Every row belongs to one group in each of 4 separate groupings. Each group adds its own fixed numbers to the row, and there is some noise. The rows also spread widely along 11 directions, which tell nothing about the answers.
In the rows, 100 means zero.
Known rows, each followed by its group in each grouping:
93  97  92  104  103  97  100  111  107  101  103  94  106  81  106  116  108  102  96  101  89  105  95  84  105  93  94  96  97  103  102  98  102  109  99  98  124  91  111  117  107 => Z k_654 k_405 (2)
107  70  112  113  96  99  121  105  105  82  112  101  117  111  81  100  123  95  103  111  81  104  92  98  113  99  94  105  86  93  73  78  101  105  109  99  125  83  123  121  112 => Y k_654 k_405 (1)
104  87  96  102  109  86  122  108  92  82  104  114  98  100  131  103  123  100  99  109  99  110  80  78  102  75  83  108  115  99  82  86  93  100  91  85  145  93  136  112  118 => Z k_599 k_916 (2)
122  68  103  103  104  92  118  109  89  76  116  114  104  110  103  102  123  99  93  115  87  100  90  87  103  88  93  106  100  96  69  80  88  97  99  93  118  93  130  119  111 => C k_157 k_704 (0)
133  86  98  87  119  92  93  106  99  99  109  89  90  73  98  110  111  109  74  104  100  85  90  99  87  99  114  106  101  102  103  83  80  107  112  90  108  106  105  107  87 => P k_599 k_916 (1)
98  69  95  96  78  86  90  123  105  87  103  82  102  82  130  109  116  89  95  105  117  94  82  85  90  93  103  94  120  99  94  91  114  100  92  98  123  94  123  112  115 => Y k_479 k_704 (0)
127  103  101  99  122  95  108  97  81  107  110  108  94  100  72  107  95  129  91  105  80  108  104  103  112  98  102  102  82  112  108  89  75  98  114  98  98  108  93  108  92 => X k_157 k_381 (0)
100  49  108  102  83  107  106  111  99  80  128  105  112  117  102  88  119  99  106  115  96  100  80  97  116  96  109  117  102  96  67  82  104  98  102  91  114  97  130  123  125 => C k_479 k_381 (0)
101  116  120  119  99  104  119  91  101  121  103  116  116  113  74  76  98  106  102  104  89  138  91  129  129  86  85  87  94  111  96  79  93  100  112  111  138  117  123  91  115 => D k_654 k_704 (1)
118  79  92  117  110  90  84  109  84  89  113  106  122  89  98  94  99  122  87  106  106  90  92  90  127  89  101  97  93  81  119  99  66  73  112  69  109  73  116  104  95 => D k_599 k_405 (1)
107  57  119  105  87  94  108  116  104  92  112  89  94  107  87  97  105  95  94  113  105  96  85  97  94  117  105  99  108  101  83  73  114  120  102  105  102  110  122  119  104 => X k_654 k_704 (0)
122  101  108  114  111  91  110  117  107  117  105  93  91  52  106  123  107  116  72  93  92  100  97  103  80  109  100  88  89  110  108  88  106  121  115  115  115  104  117  92  84 => P k_157 k_405 (2)
66  87  97  115  98  99  98  103  102  113  117  117  113  101  144  108  108  111  96  89  103  111  65  86  121  79  93  111  106  121  99  117  104  92  95  77  141  99  125  103  141 => X k_157 k_405 (2)
115  70  118  120  124  102  115  100  102  113  100  110  100  113  79  101  102  116  88  105  90  97  94  97  118  113  109  112  76  106  92  89  99  119  112  99  110  99  103  119  99 => Y k_654 k_916 (2)
109  89  116  105  100  91  117  111  95  94  100  105  101  110  92  96  108  101  99  110  99  120  84  96  106  94  89  100  111  104  85  82  92  115  100  98  119  104  125  114  107 => C k_654 k_381 (1)
113  57  113  118  81  112  101  104  111  99  114  94  119  107  64  76  104  89  104  108  83  101  103  128  125  107  116  105  81  91  77  72  114  92  115  117  115  100  125  100  112 => P k_479 k_381 (0)
104  118  106  98  121  112  111  103  101  106  124  104  104  90  94  124  116  109  80  85  73  124  86  90  99  89  87  99  86  117  83  102  89  127  109  101  123  101  98  123  107 => C k_479 k_704 (1)
126  68  111  109  112  100  135  112  98  94  104  104  94  111  72  128  108  115  91  103  74  95  104  94  104  110  102  112  73  100  81  80  107  126  115  115  101  89  103  124  91 => C k_479 k_704 (0)
107  98  80  120  97  94  96  112  101  90  95  97  128  76  97  110  108  100  99  105  85  102  108  92  115  84  85  77  92  81  114  92  93  81  108  98  128  76  121  101  101 => Z k_654 k_704 (0)
78  90  105  119  87  109  88  119  131  122  91  73  106  83  91  127  90  81  92  78  80  106  100  96  104  112  100  88  87  109  104  108  139  131  100  121  115  87  101  110  100 => D k_157 k_405 (2)
120  96  98  93  113  90  106  94  113  125  78  94  85  95  91  116  98  85  88  99  89  103  110  109  96  92  106  95  93  113  98  83  106  113  99  125  127  120  99  92  106 => D k_157 k_916 (0)
115  76  134  105  89  110  142  108  92  94  129  111  93  117  66  84  112  120  106  119  89  122  84  116  104  112  99  111  95  108  69  63  105  127  117  113  104  122  126  124  102 => C k_479 k_916 (0)
119  78  131  115  89  85  106  128  99  109  97  83  83  87  93  91  91  117  84  109  132  105  81  102  89  126  104  82  120  104  117  76  106  126  109  105  92  112  123  104  77 => D k_654 k_704 (1)
99  96  111  107  87  94  131  113  103  97  89  93  101  97  93  113  110  91  107  96  86  120  90  104  97  91  82  98  103  106  86  80  120  120  100  121  135  97  119  107  111 => Y k_599 k_381 (0)
104  99  132  121  116  110  94  107  97  120  115  104  95  102  86  94  90  106  71  89  109  125  77  87  105  114  88  84  104  111  97  99  85  134  103  93  104  104  104  121  92 => D k_654 k_704 (1)
127  48  109  127  87  73  120  136  95  78  74  88  98  100  89  115  94  102  100  113  105  89  104  80  97  117  93  90  106  74  102  79  114  111  98  109  91  70  130  109  77 => C k_157 k_381 (0)
104  68  84  106  99  74  90  107  91  61  93  102  121  105  126  108  117  59  94  105  97  95  94  62  103  68  73  88  116  72  75  92  84  82  72  82  144  68  132  113  122 => X k_599 k_405 (0)
106  45  122  161  90  99  96  127  103  82  112  105  129  94  106  88  104  90  76  99  113  93  81  79  108  117  81  71  102  65  89  88  102  103  98  88  112  67  149  106  97 => X k_654 k_704 (0)
114  80  100  126  62  92  132  136  111  76  97  77  118  71  73  115  113  105  112  113  71  103  109  114  94  108  89  77  87  82  99  68  133  104  122  130  109  79  144  97  83 => C k_157 k_704 (0)
122  75  135  90  82  104  90  109  116  100  130  86  91  90  105  56  123  63  79  115  120  118  76  121  81  99  112  84  127  106  55  58  108  114  92  118  131  143  144  95  116 => D k_479 k_704 (1)
96  103  91  88  107  105  103  98  97  115  104  92  95  103  63  129  92  126  107  102  73  101  106  99  118  107  108  107  73  119  121  95  94  117  122  101  93  100  73  132  93 => D k_654 k_916 (0)
109  114  103  86  65  71  142  120  95  92  86  78  88  90  75  102  103  118  130  120  94  124  99  135  101  91  93  94  111  112  115  56  123  100  120  125  121  115  130  90  92 => D k_599 k_704 (1)
128  100  99  107  110  107  84  98  93  85  117  102  131  97  74  80  115  75  87  107  73  119  110  100  116  80  88  77  88  80  72  85  71  84  98  104  125  92  117  109  105 => C k_479 k_704 (0)

New rows. What belongs after each?
125  119  96  92  99  106  56  115  117  107  114  70  116  41  96  79  115  71  72  104  86  115  102  113  84  90  109  67  105  100  91  89  91  94  98  117  119  121  117  83  97 => C k_157 k_381 (2)
88  85  136  121  82  150  94  97  131  116  155  97  121  95  70  69  119  75  84  93  73  128  80  129  105  111  104  90  81  108  52  80  120  133  113  124  127  124  123  111  123 => D k_479 k_916 (0)
89  86  97  100  95  100  89  111  99  98  119  96  106  96  105  111  104  110  95  100  96  103  82  85  113  95  101  103  100  108  103  105  93  100  105  82  107  89  106  124  108 => D k_157 k_405 (1)
125  77  103  77  98  92  107  124  99  78  125  83  84  83  100  119  125  110  88  116  90  93  86  87  79  104  112  108  109  108  83  79  97  115  109  95  94  107  114  129  93 => C k_157 k_704 (1)
141  63  118  111  120  85  105  111  105  107  75  95  88  104  84  93  94  87  77  110  105  96  105  97  97  114  112  97  99  92  87  80  102  117  93  117  104  107  116  97  84 => C k_157 k_916 (2)
110  88  114  115  85  80  137  110  97  101  77  102  98  108  89  91  97  103  112  112  112  126  95  115  114  94  89  95  112  97  102  73  115  100  98  120  134  105  134  91  105 => Z k_479 k_405 (1)
124  66  96  109  107  87  99  111  106  97  94  92  101  79  102  122  109  95  82  104  95  77  103  89  90  104  107  97  94  91  95  84  100  108  106  102  112  90  113  106  96 => P k_654 k_381 (0)
103  79  102  95  100  89  99  115  108  101  101  78  93  91  87  116  101  104  98  105  88  93  99  99  103  113  115  107  89  110  104  88  114  115  108  105  102  105  99  114  100 => X k_654 k_381 (2)
106  99  85  80  93  77  103  113  98  90  75  81  99  109  86  118  101  88  113  108  84  113  105  97  110  84  98  99  108  105  102  90  105  98  94  108  116  94  103  112  102 => C k_157 k_704 (1)
112  82  118  131  104  103  131  125  99  100  101  97  104  92  67  127  95  135  92  90  78  106  95  97  109  122  92  100  78  99  109  94  110  127  124  105  88  77  108  115  76 => C k_157 k_381 (1)
115  72  99  110  93  92  50  136  111  92  92  57  107  66  88  109  88  80  71  96  108  89  99  75  88  120  106  70  112  77  115  105  99  113  90  99  78  76  100  114  68 => C k_157 k_405 (1)
102  95  133  117  94  127  116  100  130  118  119  98  112  97  75  87  116  76  82  88  74  131  86  130  102  101  96  94  88  113  59  79  123  134  106  135  137  122  125  97  119 => C k_479 k_704 (1)
118  50  99  114  74  84  73  113  118  96  82  80  114  90  103  79  96  66  95  116  120  87  107  110  110  97  118  81  107  74  98  75  115  79  91  116  126  97  132  81  109 => D k_479 k_405 (0)
110  88  100  97  96  90  87  106  102  97  94  92  113  105  88  85  102  90  97  113  102  109  93  106  115  89  106  95  111  98  96  85  91  92  98  98  117  108  117  104  109 => C k_654 k_704 (1)
121  76  118  125  86  77  143  121  105  99  80  101  94  92  99  97  103  115  102  117  115  110  91  112  98  105  92  91  113  97  107  63  118  110  111  119  126  105  148  87  94 => Z k_654 k_704 (1)
114  93  112  114  119  89  115  101  94  96  109  115  106  97  106  97  116  94  83  109  95  114  89  87  100  89  81  90  97  100  78  83  84  109  94  96  136  103  130  104  110 => X k_654 k_405 (2)
95  105  112  124  108  115  129  104  97  101  126  116  112  96  95  121  116  108  88  85  68  121  82  93  106  90  72  95  84  107  82  94  99  124  113  101  133  86  117  119  110 => D k_599 k_704 (0)
99  80  114  126  96  105  66  122  98  111  107  75  113  93  63  93  73  115  82  87  107  104  94  97  126  127  110  82  94  92  129  109  98  106  110  93  77  87  91  112  77 => X k_479 k_704 (1)
103  85  107  104  84  98  92  113  110  87  114  81  107  79  110  97  118  66  85  102  99  114  88  91  80  96  87  72  113  90  73  80  108  115  88  112  130  105  131  107  107 => X k_479 k_916 (0)
96  81  101  104  104  109  71  110  95  111  116  99  108  100  100  101  90  114  85  94  105  103  82  89  121  101  112  105  102  109  108  112  88  104  103  83  97  101  93  122  108 => C k_479 k_704 (0)
90  70  107  133  83  109  115  110  107  98  106  104  128  108  74  102  105  114  111  104  81  102  93  110  131  105  98  101  78  97  100  90  115  98  121  102  116  80  118  115  113 => Y k_654 k_704 (0)
108  60  119  102  76  84  128  117  115  86  88  76  92  118  83  101  107  67  107  107  93  109  97  109  97  106  99  98  107  97  70  62  138  121  90  130  127  107  130  104  110 => X k_479 k_704 (1)
115  72  109  127  88  93  87  128  97  85  95  85  118  81  88  97  94  91  85  104  108  104  99  83  99  109  89  72  107  72  101  91  97  108  94  105  99  77  121  110  82 => C k_479 k_405 (0)
79  103  91  88  67  98  98  108  113  119  105  88  106  85  105  78  104  122  126  120  103  115  84  140  126  85  123  112  113  128  123  83  123  75  117  104  131  135  127  88  131 => Z k_654 k_704 (2)
123  86  117  118  102  111  84  112  118  110  122  84  107  61  87  94  106  96  67  97  95  100  94  110  90  115  108  79  89  94  96  87  99  112  113  110  107  104  120  93  88 => D k_157 k_405 (1)
118  71  91  80  122  85  124  96  86  77  112  112  85  120  107  131  122  97  96  111  79  91  94  68  96  86  94  117  93  106  69  85  83  108  95  86  118  95  106  135  113 => X k_157 k_916 (0)
89  80  126  135  91  126  106  119  96  98  158  118  116  90  107  95  114  124  80  92  93  117  63  87  105  110  83  90  97  106  83  99  95  118  118  81  107  88  133  124  108 => D k_157 k_704 (0)
150  78  93  91  128  95  64  117  118  97  93  64  100  59  79  119  108  76  53  96  86  71  112  93  77  108  122  88  88  86  99  89  90  116  101  111  97  94  89  102  73 => C k_599 k_704 (1)
120  114  99  111  105  96  129  103  97  97  116  105  118  77  83  104  122  113  98  103  65  116  109  121  113  84  90  93  72  102  90  76  98  92  123  116  139  97  129  94  104 => P k_479 k_704 (2)
